The groups are shells around one centre, one inside the other: the same stretched ball of 6 dimensions in 9 sizes.
Some rows, each with its group after it:
[ 29  12  39 -43   7 -16 -52  -7 -79 -50   6  -4  18  37  -8 -43  65  46]
(2)
[-20 -31 -15 -13 -12   7  27   6  35  11 -17 -11  10   6  16  26 -14 -40]
(1)
[-31   3  43   2  24 -24   5 -19 -39   7  18  -3 -59   8   5   8  -7  -5]
(0)
[-14  26  35  -7  56  -1 -17   2 -69  11   7  14 -21 -25  -8 -22  -2  58]
(4)
[-48 -26  29 -21  31  -7  27   5 -33  20   5 -17 -29   8  14   8 -20 -13]
(4)
[ -9  -2  -2  17  23 -12  10  18 -13  28  25  -3 -17  -7  -5  -8 -35   2]
(7)
[ -5 -10 -28  50 -19   5  24   9  48  16  15   2  -6   0   8  20 -34 -22]
(1)
[-17   9 -18   4  28  26  15   9  21  36 -27  20   8 -52   3  19 -33  13]
(3)
[ 12 -15   7 -46  -2   0 -18   8 -28 -24 -12 -12  36  25   3 -19  34   9]
(7)
[-12  -9  22 -25  23  12  -9  14 -50 -15  -3  -5  20  11   7 -23  21  40]
(6)
[ -2 -10  10 -38  28  -3  -8  19 -43   5   0 -10  18   3  -3 -24   4  18]
(0)
[ 34  14  -6  -4 -38   0 -29 -26  23 -38 -20  12  18  15   2  12  43  -5]
(4)
[ -4 -25 -46  22 -28  15  32  14  74  20 -11  -3  22  -5  12  31 -33 -44]
(1)
[-23 -36 -32   8 -18  19  40  15  58  19 -16  -9  17   0  20  32 -30 -42]
(3)
[ 21   0  27 -16  -1  -8 -36   6 -63 -46  19  -9  21  42  -2 -42  49  44]
(0)
[-26   8  32  19  36  -6   3   3 -49  11  25   3 -37  -4   2 -11 -15  32]
(6)
[ 30  26 -14 -31  20   2 -30   1  -6  13 -26  19  27 -36 -17  -8   5  19]
(6)
[ -5  36  52 -15  41 -16 -32 -26 -72  -8   3  16 -41 -12  -8 -13  22  44]
(4)
[-37 -35  28 -21  19 -12  22  12 -39   5  17 -26 -18  30  14  -6  -8 -12]
(4)
[ 11  10  -5   8  24   6 -13  24 -29   7  13   7  19 -12  -8 -29  -8  44]
(8)
[-19 -25 -28  10  19   7  33  37  17  43  10  -9  11 -15   3   1 -53 -14]
(2)
[-33   0   4  20  32  18  21  12  -7  27  -1   9 -14 -28   8   8 -33  22]
(0)
[ 24  24  36 -42  13   5 -52 -15 -67 -48 -18  11  24  12  -4 -30  68  61]
(8)
[ -3  10  28 -12   4   0 -18 -19 -28 -24  -9   7  -8  10   6   1  31  20]
(7)
[  5 -15 -44  25 -21  13  21  17  60  18  -6   2  23  -9   6  20 -30 -27]
(5)
[ 11 -13   2 -39 -12   3 -13  -2  -5 -24 -21  -7  31  20   6  -2  33  -5]
(5)
[-15   0   1  40 -18  -7  17 -19  33   4   9   5 -38   5  11  31 -17 -28]
(2)
[-18  24  49  -4  51 -21 -15 -10 -74  11  21   7 -50 -11  -8 -17  -4  36]
(8)
[ 25  19 -11  -2  13 -11 -20   5  -8  13   4  10   6 -17 -15 -12  -8  11]
(5)
[-25 -31 -24  -1   3  -6  40  15  39  43   0 -13  -9  -7   8  27 -50 -55]
(3)
[ 24  21   0  26  -9 -11 -22  -7  -4 -11  17  11  -8   5  -8  -8   8  14]
(7)
[ 16 -15 -45 -15 -15  14   8  18  49  14 -25   0  47 -12   2  12 -12 -24]
(5)
[ 29  -5  -2  -7 -32   6 -26  -1  -5 -48  -3  -3  39  36   5 -15  48  17]
(1)
[ 22 -15 -23 -16 -32  -9  -4  -2  35 -10 -10  -8  23  20   2  12  10 -39]
(6)
[ 23  -3  22  -5 -20 -25 -28  -6 -38 -42  28 -13   0  53  -2 -26  39   8]
(0)
[ 16  -4  16 -20 -19   0 -24  -9 -22 -44  -6  -4  21  35   7 -12  48  15]
(5)
[ 25  11   3   4   7   7 -29  17 -38 -23  12   5  31   9  -6 -36  24  54]
(8)
[ 26   0  18 -45   3 -17 -36   1 -48 -28   2  -9  22  28  -8 -30  41  17]
(0)
[ 25  20  19 -39  26  -7 -41   3 -59 -15  -5   6  21  -2 -14 -34  32  44]
(1)
[ -8  -3 -23 -12  25  36   8  25   9  21 -31  13  42 -39   4   1 -15  29]
(4)
[ 16   9  19  12 -22 -14 -22 -20 -13 -36  13   2 -13  32   3  -3  33   5]
(6)
[ 15 -24 -40  24 -38  -7  16  14  55   6  13 -11  17  21   5  12 -21 -45]
(3)
[ 41  15 -33 -17 -22 -13 -20 -15  46   7 -24  12  17 -15 -12  18   2 -36]
(8)
[ 13  -8 -24  23 -16 -13   6  11  26  10  19  -5   2  10  -2   2 -21 -24]
(5)
[ 31  35   5 -36  20   7 -44 -11 -28 -12 -31  24  27 -28 -13 -13  33  43]
(1)
[-37  -2 -15  32  21  -3  42   0  42  62   0   9 -46 -41   5  42 -71 -40]
(3)
[  3   9   1 -12  -6   2  -7 -22  17  -4 -26  12  -4 -10   4  23  12 -12]
(6)
[ 44  26 -11  -7 -18   0 -39 -15   9 -25 -17  18  26  -3  -9  -3  34  15]
(7)
[ 27   2  35 -45  -9 -15 -45 -12 -62 -57   2 -10  20  48  -2 -33  69  28]
(2)
[ 18  -6 -27  27 -44  -5   4 -10  56 -10   1   1   4  17   6  24  -1 -38]
(3)
[-10 -11  10  28   5 -14   9  15 -22   3  39 -12 -20  24   3 -15 -17   4]
(7)
[ 25  32  16 -24  32 -20 -38  -6 -48   5   3  13  -6 -17 -21 -23  10  30]
(2)
[ 39  -1 -43 -26 -33  24 -18   1  52 -18 -46  11  68  -8   2  12  28  -8]
(8)
[ 44  13 -37  11 -29  15 -24   5  36 -17 -15  16  48  -5  -5  -3  18  12]
(2)

New rows. What belongs after each?
[  7 -32 -42  16 -37  -1  24  18  61   9   6 -15  22  20   9  17 -23 -51]
(3)
[ 14   9   6  19 -31 -24 -11 -31  20 -18   9   3 -31  23   2  20  13 -31]
(4)
[  5 -10 -31   6 -35  11  12 -11  67   0 -26   6  14  -3  11  38  -3 -42]
(8)
[ 25   0 -24  -4 -36  -6  -8 -17  49  -9 -19   5  12   6   2  25  11 -39]
(0)
[-38   4  27   4  49   4  13   6 -43  26   7   5 -31 -22   4  -2 -25  28]
(0)
[ 34  28 -30  12 -13   7 -20 -11  40   3 -22  26  17 -30  -9  14   1   2]
(0)
[ -1  -8  -5   8 -23   8   3  -9  25 -15 -11   2   6  12  12  18  11 -12]
(7)
[ -1 -12  21   2  -1  -4 -10  11 -42 -29  24 -12   7  38   6 -26  23  26]
(5)
[ 27 -21 -33   5 -34  -1  -1  20  31 -13   8 -12  40  28   2  -7   4 -19]
(0)
[ 25   8  10   1 -24 -19 -25 -18  -7 -31  10   0  -5  31  -2  -4  31  -6]
(5)
[ 31   4 -12 -19 -37   1 -23 -21  29 -31 -27   7  26  14   3  15  39 -17]
(2)
[ 37  15 -10 -55  -1   1 -36 -10  -1 -11 -40  11  40 -13 -11  -3  34   4]
(0)
[ 30   4 -30  -2 -30  13 -13  -4  43 -15 -25  11  38  -3   2  12  17  -8]
(7)
[ 39  22   1 -44 -10  -6 -43 -23  -5 -25 -33  13  25  -3 -10  -1  45   5]
(0)
[-14 -14 -45   8  -8  14  36   4  80  45 -30   7   7 -36   9  48 -49 -53]
(2)
[ 24 -17 -27 -42  -7  26 -14  27   4 -17 -31  -3  79   4   3 -17  26  20]
(8)
[-26  14  22  -2  58   2   2  11 -50  32   6  10 -23 -34  -5 -12 -27  38]
(8)
[-34 -27 -18  22  17  17  41  33  16  36   9  -8   3 -12  13   8 -50  -6]
(0)
[ 18  21  33   0  11 -22 -36 -10 -59 -25  25   3 -17  21 -10 -30  29  35]
(6)
[ 40  24   9 -23  -1  10 -50  -3 -38 -43 -15  14  43   6  -8 -31  56  57]
(3)
[-28 -30   8  17 -13  -2  26   4   6  -5  16 -16 -15  31  19  12  -8 -22]
(7)
[-33 -25  27   1  15 -13  19  10 -35   4  26 -20 -27  28  12  -6 -12  -6]
(7)
[-18  13  21  -2  47  11  -6  12 -51  13   2  10  -5 -24  -2 -18  -8  52]
(2)
[ 33  25 -16 -12  17   6 -30  12 -13   5 -10  17  33 -26 -16 -21   6  37]
(0)
[-20 -31 -39  45  -8   7  45  33  51  38  21 -10   2  -2  11  16 -61 -33]
(8)
[ 14   3 -21 -29 -14   1  -5 -17  43   7 -39  10  14 -17   0  30   4 -36]
(2)
[-16 -27 -19  31  -3  14  27  32  13  11  19 -10  15  10  12  -4 -28   3]
(3)
[ 28   9 -23  15 -24 -21  -9 -11  38   7   6   5  -8   2  -9  14 -10 -36]
(0)
[  1   0   1 -17  19 -27  -1   3 -12  27  11  -6 -20  -5 -10  -1 -23 -23]
(8)
[ 28  33  26 -11   8 -29 -42 -26 -40 -18   9  12 -23   4 -16 -14  28  17]
(0)
[ 22  26  17 -26  -3  -9 -35 -32 -14 -23 -23  15  -4  -2  -5   6  38   7]
(0)
[ 26  16 -26  14 -15 -12 -10  -9  38  12  -4  13  -1 -14  -9  15 -12 -23]
(5)
[-15   3  -2  44  11  -2  15   9   2  20  25   5 -25  -8   2   3 -34   7]
(7)
[  0  16 -31  20  12 -13  17  -7  51  58  -6  17 -30 -49 -10  35 -59 -43]
(4)
[ 17  16  -5 -21  -8  10 -20 -20  15 -13 -36  18  17 -15   1  16  25   3]
(1)
[-20 -14  -9 -13  23  -5  22  12   8  40  -4  -5  -9 -19   2  13 -39 -26]
(7)
[-40 -24  -1  39   0  -7  43   4  26  28  22 -10 -42   7  16  28 -47 -38]
(6)
[ -1  -5 -14  49  -7  -6  13  15  14  12  32  -2 -13   8   1  -1 -30  -4]
(0)
[ 19   9 -19  38 -30 -22   0 -16  46   7  16   6 -25   5  -4  22 -17 -39]
(8)
[ 12   2  27 -28 -10  -7 -28 -17 -33 -41  -7  -3   7  31   4 -10  49  13]
(7)
[ 17  16 -34  22 -22  -4   3 -19  69  22 -18  20 -10 -28  -3  39 -23 -41]
(8)
[ -4  17 -11 -12  32   4   1   1   7  38 -21  17  -4 -48  -8  13 -28   2]
(5)
[ -5  20  39 -16  44  -1 -26   1 -75  -8   6   9  -9  -7  -5 -29  19  60]
(3)
[-39  -4  33  22  14  -6  18 -13 -21   3  15  -2 -49   9  14  14 -12  -1]
(0)
[-37   5  48 -10  50  -2   0   0 -72   6  10   1 -33  -5   5 -13  -1  40]
(8)
[-20 -12  33  18  12  -2   1  13 -56 -21  35 -12 -13  35  10 -27  10  37]
(2)
[ 36  21   9 -18  11  -2 -44   7 -48 -26   3   9  30   6 -13 -39  36  52]
(0)
[  2 -25 -37   9 -33   1  24   4  67  12 -10  -7  13   7  10  31 -21 -55]
(1)
[-23 -13  36 -28  20  -9  -1  -4 -48 -10   4 -12 -15  21   9  -7  14   7]
(6)
[ -5  -2  -9 -20  24  22   0  18  -9  13 -22   7  30 -24   2  -5  -6  25]
(5)
[-15 -20 -29   6 -18  22  27   3  57  13 -26   2  17 -10  16  35 -18 -31]
(3)
